The same things were measured in two ways. Each way mixes the same 13 hidden numbers, adds some noise and spreads widely along 8 directions of its own, which tell nothing about the thing.
In the rows, 128 means zero.
Some things both ways: the first way, then the second way.
[ 98 144 127 133  88 105 129 140 151 149 153 101  96 153 132 111 123 115
 118 103 123 155 126 170 105 120]
[142 119 146 124 125  90 141 116  93 159 150 128 143 124 115 111  94  85
 128 143 138 124  93 132 123]

[134 124 111 143 126 121 138 176 153 123 151 151 137 134 163 124 127 151
  93 167 122 111 162 165 141 110]
[113  98 107 186 119 171 164 121 123 154 147 127  79 178 184 119 144 150
  90 161 136 166 139 115 110]

[ 76 132  88 157 112 128 160 116  77 143  85 101  79 146 111 142  81 192
 142 187 129 149  94 156 143 131]
[149 139  96 178 120 121 124 118 122 103 144 132 143 146 203 106 108  94
 187 113  81 175 147 156 104]

[132 150 109 155 116 154 130 118 155 157  66 156 167 119 117 126 150 124
  98 156 109 168 124 156  88 148]
[183 118 131 141 115 152 131 134 118 127 177 148 132 124 148 137 174 155
 135 139 128 134 132 130 119]

[138 145 122 118 109 136 166  88 140 176  88  88 112 115 177 131 122 150
 194 161 141 132 100 170 124 105]
[111 141 138  91 187 123 115 109 163  89 107 139 169 107  85 135 120 130
  99 100 142 128 169  98 177]

[126  99 126 103 116 124 144 132 141 123 163 108 115 132 189 139 122 166
 101 175 117  70 143 163 158 153]
[ 95 147 154 120 152 163 158 102 124 142 113 171 104 142 119 101 112 142
  73 150 160 107 122 110 162]

[121 159 131 122 110 139  66 138 129 112 160 149 117 121  77 113 156  52
  93  72 134 150 122 111  77 126]
[113  74 122 163 120 205 157 126 112 135 175 113 105 141 101 183 136 148
 135 126 141 124  91 129 109]

[121  92 118 140 128 169 138 126 163 106  95 157 162 118 165 166 100 123
  69 180 117  70 137 102 129 129]
[168 127 135 103 157  81  88 146 116  78 132 119 180 122 118 122  72 122
 182  86 121 106 152 125 117]

[146 140 141 141 157 115 161 143 108 130 153 145  88 159 134 112 101 158
 181 114 155 153 164 148 180 119]
[116 130  75 104 161 164 114 135 145 169  92 148 138  99 110 148 188 156
 102  76 135 125 187 121  84]

[148 137 151 110 137 106 109 165 154 123 175  79  92 160 125 136 139 153
 143 106 119 122 159 166 126 112]
[130 125 124 119 118 137 121 138 107 143 115 126 130 117 133 115 155 145
 142 132 128 109 129 148 119]

[ 99 156 124 157 122  96 147 139 121 174 107 105 125 149 118 132  93 122
 129 126 145 136 157 145 140 130]
[157 150 137 104 129 111 105 166  68 194 111 161 140  98 160  82 172 155
 149 143 127  89 126 176 101]

[140 145 163  93 158 126  98 144 169 126 124 120 145 114 161 127 173 131
 102 117 145 146 161 148  75 136]
[111 115 112 168 130 128 128 118 161  72 132 104  98 146 144 137 116 122
 114 154 123 173 131  99 142]

[115 129 118 121 128 135 130 118 133 132 120 114 130 139 142 132 129 158
 118 144 116 134 114 147 117 128]
[ 87 133  98 111 119 166 125 111 152 127 112 131 154  85  83 157 136 124
 152 134 138 130 135 120 150]

[151 117 131  87 110 145 110 155 168 107 170 116 112 120 146 124 139 118
 161 126 141 121 100 136 116  60]
[175 138 122 130 146 109  95 146  92 140 160 110 133 161 140 141  98 113
 158 114 113  95  87 162  89]

[147 133  86 145 126 103  97 199 139  56 189 159 129 140 110 130 159 156
  76 131  92 106 152 112  93  88]
[ 60  86  79 146  91 249 159 118 161 147 146 139 127  89  90 176 165 182
 113 134 162 114 143  92 139]

[114 138  69 129  81 131 150 112 121 175 108 115 115 135 124 141  76 148
 170 183 127 126  63 152 168  82]
[183 154 163 124 132 111 124 130  65 159 168 177 134 142 158 105 135 109
 147 132 109 106 105 165 133]

[117  99  94 107 133 132  90 183 138  98 147 125 122 114 133 155 123 136
 150 118 131  93 133  94 102  51]
[163 124 137 101 110  69 115 127 120 136 125 114 123 199 131 107 111 152
 147 129 144 109  90 133 117]

[182 126 122 101 136 161 100 118 122  82 160 148 126  93 104 117 130  87
 108 148  97 105  92 133 132 111]
[121 138 158 130 126 106  82 125 101 102 111 147 118 124 122 127 111 143
 156 143 133 119  66 128 173]

[165 134 148 119 129 137 128 148 163 130 136 139 140 111 144 104 148 113
 126 125 118 152 135 154 119 112]
[163  89  99 163 143  82 143 131 120 131 118  28  67 167 151 115 176 172
 107 138 127 129  94 136  83]

[112 115 118 148 145 127 140 143 107 101 122 132 126 133 135 124 111 134
 147 124 156 116 133 108 130  86]
[184 116 134 133 123  94 125 129 135 142 121 118 163 107 141 115 158 131
 132 105 121 131 147 156  91]

[134 120  97 142 126 130 158  95  94 153 107 113 148 109 127 125 132 153
 128 155  66 109 111 128 132 164]
[183 137 163 130 135 107 114 155  86 114 169 143 114 186 162 107 115 103
 149 144 104 109 115 169 109]

[138 120 159 105 150 163 106 146 169 135 139 145 167 121 169 122 143  90
  96 107 139 134 172 159 119 132]
[129 125  97 134 131 164 150 105 146 152  95 134 128  96 142 128 176 146
  95 120 143 172 186 124  99]

[101 114 122 116 155 144 172  99  66 131 111  98 128 115 181 157  81 182
 169 186 157  87 124 104 176 115]
[149 158 126 124 170 149 148 120 129 124  94 132 153  83 152 107 190 143
 117  80 107 128 189 169 128]

[143 138 147 122 130 127 145 118 144 143 123 120 130 119 157 113 132 138
  88 130  82 151 153 162 108 178]
[115 121  82 118 132 191 129 120 113 113 160 152 148  58 108 126 142 124
 161 142 144 131 143 115 148]

[ 94 127 122 125 119 136 119 158 136 124 144 118 121 135 126 138 122 117
 148 114 162 133 129 117 112  82]
[ 69  90 113 133 126 143 167  93 181 110 103  56 144 128  75 181  87 121
  92 119 155 165 140  88 143]

[144 132 150  93 172 124 129 160 129 123 173 137 122 109 164 139 140 164
 127 153 143 107 180 124 137 135]
[135 119 140 105 152  80 127 170 123 122 102  78  94 140 105 121 140 135
 145 128 130 130 103 127 129]

[119 133 123 144 168 118 111 133  77 115 148 180 139 107  95 111 119  82
  82  86 112 123 169  77 120 168]
[120 136 121  91 168  94  82 162 116 101 100 129 140 122  87 142  87 101
 172 100 117 125 156 119 106]

[107 140 109 141 128  86 114 170  98 116 165 148  93 136  49  94 133 100
 151  84 153 140 121 100 117 108]
[135 136 166 125 105 126 134 124 146 146 118 142 144 110 107 138 102 115
 107 140 147 135 135 116 145]

[131 132 149 135 172 121 172  88 108 150 117 128 138  96 142  91 127 141
 111 135 100 174 135 166 124 179]
[ 80 114 111 167  82 142 115 137 123 144 115 140 104 112 155 147 116 102
 153 180 126 198 118 117 131]

[ 95 183  91 161 111 128 119 146  72 157 126 135  96 161  78 146 100 153
 123 161 137 159 136 153 149 133]
[ 78 168 104 126 145 162 110 155 118 134 113 168 140 139 166 146 120 106
 165 107  88 159 160 144 128]

[ 99 138 110 136 141 107 139 119  94 134 114 118 140 127 123 130 107 137
 124 120 124 126 133  98 118 129]
[110 181 147  56 174 137  95  92 106 126  99 198 173  76  70 130 143 151
  84 113 159  55 144 101 195]

[126 120 109 129 104 118 139 114 134 112 120 142 130 119 104 104 105  96
 101 152 134 116  79 137 140 128]
[135  93 142 192 103 144 147 109 132 102 144 112 126  70 124 129 105 107
 143 165 130 161 120 120 134]

[149 112 118 121 124 142 141 136 156 117  93  92 149 108 141 161 111 144
 190 156 136 112 106 129 129  57]
[119 115 127 125 102 125 117 118 141 109 119 100 137 143 139 144 119 161
 108 138 145 126 108 117 133]

[147 118 132 102 159 127 113 141 132  99 143 142 153  92 153 117 126 105
 132  86 115 133 139  84  99  86]
[152 130  75 142 132 190  88 129  70 141 177 179 117 154 160 149 154 143
 141 116 122  94 124 144  83]

Other things, the second way, with their names:
(331): [ 79 123 166  97 130  89 138 161 136 160  51 118  93 167 115 106 158 177
  92 130 139 116 127 121 137]
(115): [152  91 119 169 133 163 134 131 136  90 155 109 125  50 130 141 156 130
  98 113 123 132 151 131 109]
(10): [106 121 152 136 135 130 150 107 150 102 123 112 103 148  99 138 117 137
  91 150 144 128 124  96 158]
(695): [ 68 164 113 106 138 184 130 127 161 137  78 184 118  94 126 127 196 187
  79 121 139 113 185  91 172]
(464): [148 166 150  91 135 140  73 224 111 127 148 187 154 123 136 118  91  93
 198 150 103  93 149 174  87]
(451): [105 130 143 137 146  90  93 134 136 123  64  84 121 168 128 150 101 155
 106 138 137 135 138 115 126]
(1017): [134 121  83  95 143 124 119 148 131 143  91  85 126  64 117 115 140 141
 120 112 152 129 132 136  97]
(962): [141 168 110  64 130 102 112 130 101 163 102 154 149 102 118 111 165 145
 149  97 122  84 120 149 120]
(320): [134 115 143 145 128  95 146 114 106 111 154 128 106 176 146 123  95  83
 144 128 106 168 116 119 139]
(879): [ 93 128 100  86 107  93 113 145 109 159 108 124 139 116 111 106 124 133
 168 136 133 103  72 143 112]
(7): [145 154 132 156 124  43  70 147 140  85  91 122 127 169 233  97  57  95
 108  88  84 179 125 158  91]
(189): [144 166 129  95 167  61  66 139 105 125 109 137 131 152 113 128  94  97
 139 124 116 101 111 126 114]
(69): [129 116 134 127 126 108 136 137 132 106 116 127 101 147 134  93 129 120
 134 127 120 131 124 141 123]
(92): [ 82 138 101 122  68  95 112 145 105 155 109 116 143 116 144 144  97  96
 180 149 101 161  89 143 101]
(552): [169 155 194 131  90  76 128 162 126 121 157 159 146 135 176 129  82  37
 142 142  80 195 134 168 112]
(850): [108  87 120 177  91 167 179 107 184  91 160  90 141 109 121 152  80 100
 135 136 122 178 169  99 124]
(329): [183 109 137 137 182  81 115 108 125  87 156  88 118 181 108 123 110 119
 122 102 125  99  95 131 115]
(673): [ 96 123 142 157 114 167 129  95 124 141 141 194 162  47 123 149 103  98
  92 130 140 150 145  99 163]
(981): [123 102 138 171 121  92  84 124  93 126 108 100  75 199 158 125 126 160
 106 161 140 118  74 130 141]
(76): [172 126 147 183 118 165 142 118 130  89 184 195 143  83 185 111 120  80
 123 113  95 171 189 135 114]
(665): [178 113 106 155 164 140 109 129  73 132 179 121 130 147 143 143 141 132
 142 129 119 102 120 151  78]
(734): [175  94 144 137 156 128 185 119 133 117 147  80 107 131 106 138 173 141
 116  97 121 134 133 133 102]
(26): [168  95 174 135 130  86 104 161 109 126 105  80 105 126 116 127 142 169
 129 153 152 128  91 135 132]
(64): [139 124 119 136 151 158 121 148 124 132 168 124 139 113 111 149 114  85
 145 132 119 122 126 147 124]
(904): [107 113  97 146  71 172 140 141 140 156 123 146 145  86 156 119 152 154
 155 144 130 141 143 140 101]
(253): [ 81 121 132 107 114 125 147 161 151 139 115  97  88 135  89 128 126 149
 132 136 132  98  50 133 134]
(487): [133 115 109 178 109 179 114 125 138 130 151 168 110 115 159 130  99 104
 105 161 142 160 159 108 107]
(225): [120 158 144 118 119  66  98 154 126 128 103 128 132 166 139 122  97 104
 150 134  95 121 101 151 103]
(804): [134 157 148 109 164  76 101 138 130 103  89 119 118 172 137 119 106 117
 122 113 115 132 135 129 136]
(103): [116 108 124 151 165 164  86 145  65  85 204 128 159 152 113 202  66  77
 187 132  99 122 122 131 134]
(846): [175  93 142 146 122  83 129 168 129 138 119  67 126 142 130 130 126 139
 163 116 111 123 121 153  65]
(262): [ 69 159 108 115 137  88  72 154 124 131  67 112 112 172 135 140  84 145
 128 138 121 115 106 118 110]
(94): [153 149 134 100 119 200 166 152 168 167 110 188 160  41 126 105 191 137
 108 101 132 130 210 157  86]
(884): [ 95 149 108 128 192 155 120 123 103 113  97 143 126 120 129 125 156 165
 120 101 119 101 171 113 143]
(536): [150 106  79 159 156 184 120 159 100 121 165 138  98 160 191 130 141 117
 134 121 115 170 165 153  69]
(651): [ 94 142  71 125 148 140  71 148 146 107  85 141 134 118 153 152 120 103
 132  94 100 163 169 139  92]
(478): [110 147  93  79 172 150 113 135 145 126  80 153 183  29  77 127 156 143
 160  70 129 108 184 123 119]
(429): [120 156 144 110 144  82 118 106 127 152  57 153 103 123 129  94 154 154
  70 106 138 113 125 112 143]
(615): [176 151 143 111 146 122 147 116 114 125 152 132 168 126 126 119 124 101
 163 131 118 136 153 148 131]
(330): [198 163 134 146 142  88  91 126  89  86 169 170 148 113 159 111 118  50
 206 121  67 138 127 177 114]
(922): [ 23 110 107 107 150 181 147 122 145 140  83  94 128  81  41 173 137 177
  99 151 165  91  94 100 151]
(373): [159 140 157 108 131  95 130 117 122  99 148 136 145  95 103 131 129 122
 128 101 112  96 111 121 143]
(484): [112 116 159 120  95 107 132 177 102 204  91 108  75 173 150 132 171 172
 101 126 128 116  66 159 115]
(860): [ 80 163 159 138 119 155  93 137  80 142 163 205 116 191 160 154  48  87
  90 153 115 105  99 126 143]
(95): [182 128 131 156 156 112 120  91 109 120 125 129 120  87 132 106 177 137
 126 129 130 116 143 128 156]
(774): [138 132 108 120 137 155 119 152 139 111 124 116 128 125 132 137 133 147
 137 106 123 109 155 137 105]
(402): [172 134 178 132 140  92 134 125  98 105 151 113 119 130 115 126  88  92
 142 139 124 122  95 140 150]
(455): [127 165  90 135 159 142 109 118 133 114 100 139 125 132 155 125 141 138
 117 105 107 115 179 133 101]
(57): [135  71  90 157 116 181 168 128 143 158 143  90 114  97 107 140 186 146
 143 137 146 148 138 134  93]
(602): [ 99 146 123 109 144  88 133 135 144 123  56  90  99 138 123 124 141 129
 118 125 119 150 132 135 117]
(648): [114 163 132  85 175  57  67 146 140  89  59 134 113 171 118 135 127 140
 117  92 111 118 136 112 121]
(441): [161 107 116 154  99 198 164 141 103 179 172 165  82 157 169 116 178 177
 100 134 134  91 123 148  63]
(8): [ 69  86 140 181 124 162 142 134 139  65 133  77 106 129 140 144  56 126
 120 142 135 170 130 106 173]
(176): [101 140 124 121 140 102  97 138 141 120  71 102  96 142 122 125 111 162
 110 125 144 104 103 116 140]
(328): [115 122 143 132 168 165 138 110 118 118 118 150 167 111 122 126 107 129
 116 115 142 136 203 112 153]
(546): [113 102 141 141 126 157 200 105 187  94 120  96 149  58  89 142 160 137
 107 106 125 151 172 111 131]
(161): [ 99  99  76 122 178 171 111 163 131 146  88  81 130 102 109 151 152 194
 127 109 152 111 144 127  87]
(277): [164 112 124 181  88 196 197 106 116 139 166 139 132  39 175 127 193 134
 129 131 111 179 177 140 119]
(921): [141 103 114 149  94 150 162 133 140 106 154 112 151  89 143 125 138 131
 180 143 117 164 138 136 103]
(55): [112 107 165 131 105  96 154 151 156  85 117  86 103 149 112 124 103 118
 148 159 125 155 119 118 142]
(626): [ 89 138  78 109 190 128  57 139 107 119 116 111 139 181  92 180  67 120
 146 104 132  91 119 115 109]
(260): [185 135 137 107 128  50  95 109 100 119 158 156 145 120 126 115 121  65
 135 110 112 131  97 136 123]
(490): [103 126 153 127 135  98 129 143 117 132 113 139 101 162 145 116 131 139
  92 131 126 136 114 113 136]
(579): [102  95  61 152 146 203 134 115 121 125 130 117  95 126 117 158 165 171
 142 128 149 133 122 121 103]
(826): [109 164 121 115 117 149  82 125 101 115 146 162 148 152 156 147  80 126
 120 145 131 109 106 138 151]
(782): [203 135 116 124 111  77 141 133 117 123 127 133 117  96 163  69 195 134
 179 102  93 118 118 170  90]
(159): [151 118 129 155 116 111 133 157 129 134 109 129 127 102 157 115 140 103
 170 118  98 179 153 161  75]
(777): [137 150 120 134 130 144 116 155 141 120 144 146 167 124 164 144  98 110
 157 100 102 157 168 134 120]
(867): [142 163 123 145 163 150 103 157 141  42 185 165 146 120 181 147  40  49
 124  78  68 155 185 137  98]
(1026): [149 106  94 126 161 134 124 128 141  85 153 107 149 107 114 138 136 117
 140  95 113 123 152 131 101]
(683): [104  98 135 118 116 107 158 108 145 106 116  70 124 152  92 154 107 163
 127 146 159 158  97  84 154]
(208): [148 135 164 130 112  80 119 161 140  97 116 126  99 139 146 112 102 102
 146 136 110 159 112 136 124]
(751): [101 125 155 114 124 115 143 112 125 153  86 148 146 143 125 123 143 166
  93 100 141 121 147 106 152]
(267): [170 168 171 117 139 152 130  89  93 152 155 212 171  87 120 117 152 126
 104 130 139  88 143 127 170]
(383): [ 66 154  98 118 144 146  86 132 101 138  98 111  80 155 125 138 109 155
 109 152 148  89  62 132 171]
(207): [132 139 146 105 136  67 118 136 132 115 120  65 125 113  62 164 111 125
 156 126 123  97  52 123 152]
(862): [ 81 136 119 116 159 162 129  95 128 130 126 149 147 140  85 148  95 125
 104 126 146  91 131 111 144]
(647): [139 115 144  98 122 135 153 103  88 131 165 154 136  92  78 137 110 109
 142 111 145 113  98 109 146]
(128): [182 136 169 148 137  75  84 145  77 157 111 108 145  90 154 142 126 110
 123 105 109 121 121 164 129]
(735): [131  85  94 185 119 202 179  82 116 146 169 120 123 130 158 139 147 126
  98 121 132 166 156 130 108]
(562): [123 124 112 150 179 151  91 145 106 106 160 125 129 184 137 175  91 141
 127 118 122 114 123 108 118]
(875): [140 157 150 131 156 123 119 124 121 115 126 172 163  93 147 115  90  66
 113 141 121 175 202 127 137]
(423): [ 63 172 145 104 138 189 119 109 142 145 124 187 143 105  82 174  89 119
  74 167 164 116 123  90 183]
(1038): [162 140 100 136 164 150 113  93 113 125 162 140 152  98 128 143 134 113
 107 113 128 103 132 130 117]
(354): [215 100 133 145 112 116 173 119 107 123 172 103 115 111 163  95 168  94
 146 132 113 174 129 179  99]
(440): [107 153 117 117 162  59  59 139 109 105  61 110 112 154 141 123  85 140
 134 116 124 123 107 112 130]
(59): [144 108 108 130 156 128 138 104 126 110 128  91 111 112  91 149 151 154
 119 103 135 108 114 110 111]
(93): [115 123 131 141  75 217 169 139 141 164 141 184  94 106 166 121 223 183
  91 152 136 132 139 136 134]
(215): [103 175 148  97 112  97 122 131 139 129 109 164 124 154 139  97  90  78
 112 133 107 117 131 147 129]
(131): [117 110 120 124 132  77 145 146 145 118 106  60 102 139  99 116 119 124
 149 144 122 126  86 133 100]
(714): [137 108 163 134 123 100 154 125 159  84 127  85 132 133 106 136 113 121
 143 149 124 163 125 122 132]
(286): [138 120 159 100 152  99 149 135 119 109 121  98 137  83  76 118 123 125
 151 140 147 127 118 119 164]
(141): [198  92 159 111  76 141 223 139 165 130 195  95 123  66  98 108 175  93
 140 165 136 164 119 151 114]
(677): [160  98 135 134 120 172  89 126 113 141 170 181 147 138 121 162 157 146
 145 126 152 125 118 123 155]

Some of these things the first way, each followed by its name:
[136 154 104 151 127 114 140 115 101 173 124 127 128 124 106 134 117 126
 142 139 105 113 136 133 145 136]  (331)
[176 127 148 111 132 135 126 143 139 100 164 165 110 112  93 105 123  81
 137 119 131 118 117 105 149 126]  (176)
[128 162 129 122 122 141 117 118 125 168 117 108 146 116 110 132 142 108
 169 111 141 159 117 136 114 107]  (552)
[124 117 109 128 133 162 127 120 102 116 143 157 139 100 140 125 145 131
 107 153 105 118 124 125 125 137]  (734)
[149  95 143 142 136 135 146 146 164  96 163 147 117 135 134 117 157 154
  81 147  90 110 140 141 123 158]  (850)
[125 119 141 121 130 129 153 101 102 114 126 130  75 133 133 102 112 127
 164 118 153 131 101 115 140 139]  (329)
[113 129 115 112 126 159 122 100 123 167 106 115 172 119 154 148 126 137
 103 158 114 122 125 155 138 152]  (602)
[127 153 111 153 135 125 150 139  86 128 155 154 122 129  88 129 107 134
 153 147 139 132 129 103 154 117]  (484)
[100 136 101 154 141 104 133 139  61 131 110 141 113 134  69 112 103 138
 134 113 121 150 128 102 138 148]  (455)
[ 96 144 137 110 132 115 104 159 144 137 144 123  89 170 121 138  98 117
 141  98 189 136 147 131 136 108]  (626)
[165  97 164 121 150 146 140 135 185 103 139 116 136 129 173 136 135 148
 101 143 103 111 155 159 129 131]  (904)
[101 165 127 156 100 112 136 132 129 154 101  99 110 139 119 128 134 126
 127 139 149 153 152 184 102 149]  (161)
[164 120 171 126 144 151 180 115 165 126 157 138 125 147 130 118  87 128
 142 175 154 125 113 171 203 128]  (128)
[117 194 133 151 114  96 137 114 111 192 103 103  90 150  87 120 118 121
 158 104 140 185 144 159 119 151]  (490)
[176 134 162 126 112 148 106 144 188 141 132 188 125 148  97 115 123  48
 121  89 147 139 136 112 156 137]  (441)
[105 101 143 116 181 152 123 154 132  93 140 138 165 114 178 169  89 151
 100 145 148 121 163  95 134  74]  (92)
[144 137 156 102 164 100 115 138 148 121 147 104 129 121 125 110 128 101
 140  86 141 122 134 118 102 103]  (981)
[110 128  91 121 122 122 119 144 116 114 142 153 142 130 130 136  97 130
 106 149 143 107 121 114 146  99]  (429)
[184 135 134  95 149 175  92 122 166 129 133 131 161 119 159 149 157 130
 117 142 104 120 143 170 126 121]  (648)
[ 85 164 117 171 105 114 127 124 106 164  79 138 119 161  78 110  99  89
 118  99 157 179 124 144 125 144]  (665)
[167 143 109 155  71 144 138 124 132 154 130 144 114 170  86 120 134 113
 140 140 103 125 123 185 184 170]  (94)
[157 169  68 160 119 102 136 147  90 142 124 147 124 128  81 126 122 162
 143 166  90 136 123 139 142 117]  (695)
[104 137 103 120 127 111 131 120 103 143 127 114 137  79 140 123 136 126
 114 139 107 123 128 117  89 132]  (286)
[122 133 119 117  91 159 103 121 154 139 151 161 126 127 111 129 110  73
  78 115 102 147 113 127 122 150]  (647)
[174 108 152  81 145 162 111 138 209 124 139 126 181  90 206 148 138 109
 121 145 129 100 135 135 113  62]  (262)
[131 117 138 123 154 139 145 118 126 116 126 141 135 109 137 131  97 122
 108 149 123 122 136 128 146 142]  (440)
[144 118 136 140 165 129 138 140 111 119 137 154 137 105  94 104 114  86
 148 114 143 115 130 112 146 113]  (451)
[124 144 143 109 122 126 140  74 123 174  95 100 128 113 141 122 121  99
 139 102 114 136 110 113 110 169]  (69)
[114 131  82 117 117 136 122 136 145 135 119 120 176 105 194 165 116 158
  68 199 106  77 129 139 110  93]  (884)
[162 120 127 141 179 136 141 135 110  70 174 153 128 105 138  88 174 155
  99 124  69 121 151 143  85 142]  (677)
[168 120 161 106 143 173 153  93 132 154 123 142 123  86 145 111 107  90
 188 103 113 169  95 100 143 103]  (962)
[161 141 131 117 111 151 108 130 143 118 151 135 108 125 140 124 135  97
 119 121 112 127 127 155 122 116]  (478)
[169 157 126 117  95 135  74 145 159 117 160 107 110 126 103 122 175  91
 140  98 110 137 107 153  83  79]  (546)
[125 104 220  73 191 185 141  84 194 161 131 139 143 112 252 144 118 128
  83 142 162 126 173 131 129 173]  (320)
[151 101 122 120 136 149 143 114 124  97 150 140 122 103 142 112 144 154
 107 151  84 136 111 153 125 150]  (59)
[111 139 147 115 143 143  87 161 107 118 153 148 143 140 114 123 128  80
  89  79 140 134 174 107 119 156]  (354)
[120 127 117 140 146 109 153 139  78 105 116  95 120 107  99 132 105 152
 177 120 116 135 125  98 121 107]  (826)
[127 141  86 132  96 155  84 128 151 132 110 132 184 123 134 145 150 104
  92 136 102 119  99 129  90  83]  (225)
[ 98 123 109  90 157 136 102 108  87 113 113 123 154 103 160 136 107 133
 111 126 141 113 104  78 109 100]  (330)
[ 86 123  84 145 104  97 175 139  93 120 113  88 156 102 145 136 129 186
 114 160  82 128 151 142 101 158]  (1017)
[155 131 126 119 125 159  97 118 136 130 122 125 147  90 123 121 166  88
 126 122 104 125 109 145  93 112]  (714)
[135 135 139 126 175  71 140 146  92 130 140 107 111 125 125 133 138 163
 156 112 132  89 182  90 135 151]  (464)
[133 110 116 161 123 150 153  99 135 128 100 160 165  95 119 107 139  92
 110 138 105 119 101 110 110 132]  (846)
[111 127  90 118 131 105 123 161 115 114 125 120 136 127 124 159 115 157
 149 145 149  89 138  83 123  90]  (774)
[111 131 121 131 136 120 156 112 123 148 113  85 129 100 124 131 138 177
 129 163  94 171 120 174 105 146]  (277)
[127 115 136 105 145 162 134 123 134  99 144 143 120 124 142 138 136 176
 114 182 144 133 109 127 135 134]  (207)
[ 73 119  86 154 135 112 143 136  87 111 118 145 141 139 125 127 101 155
  86 159 136 110 125 104 127 129]  (267)
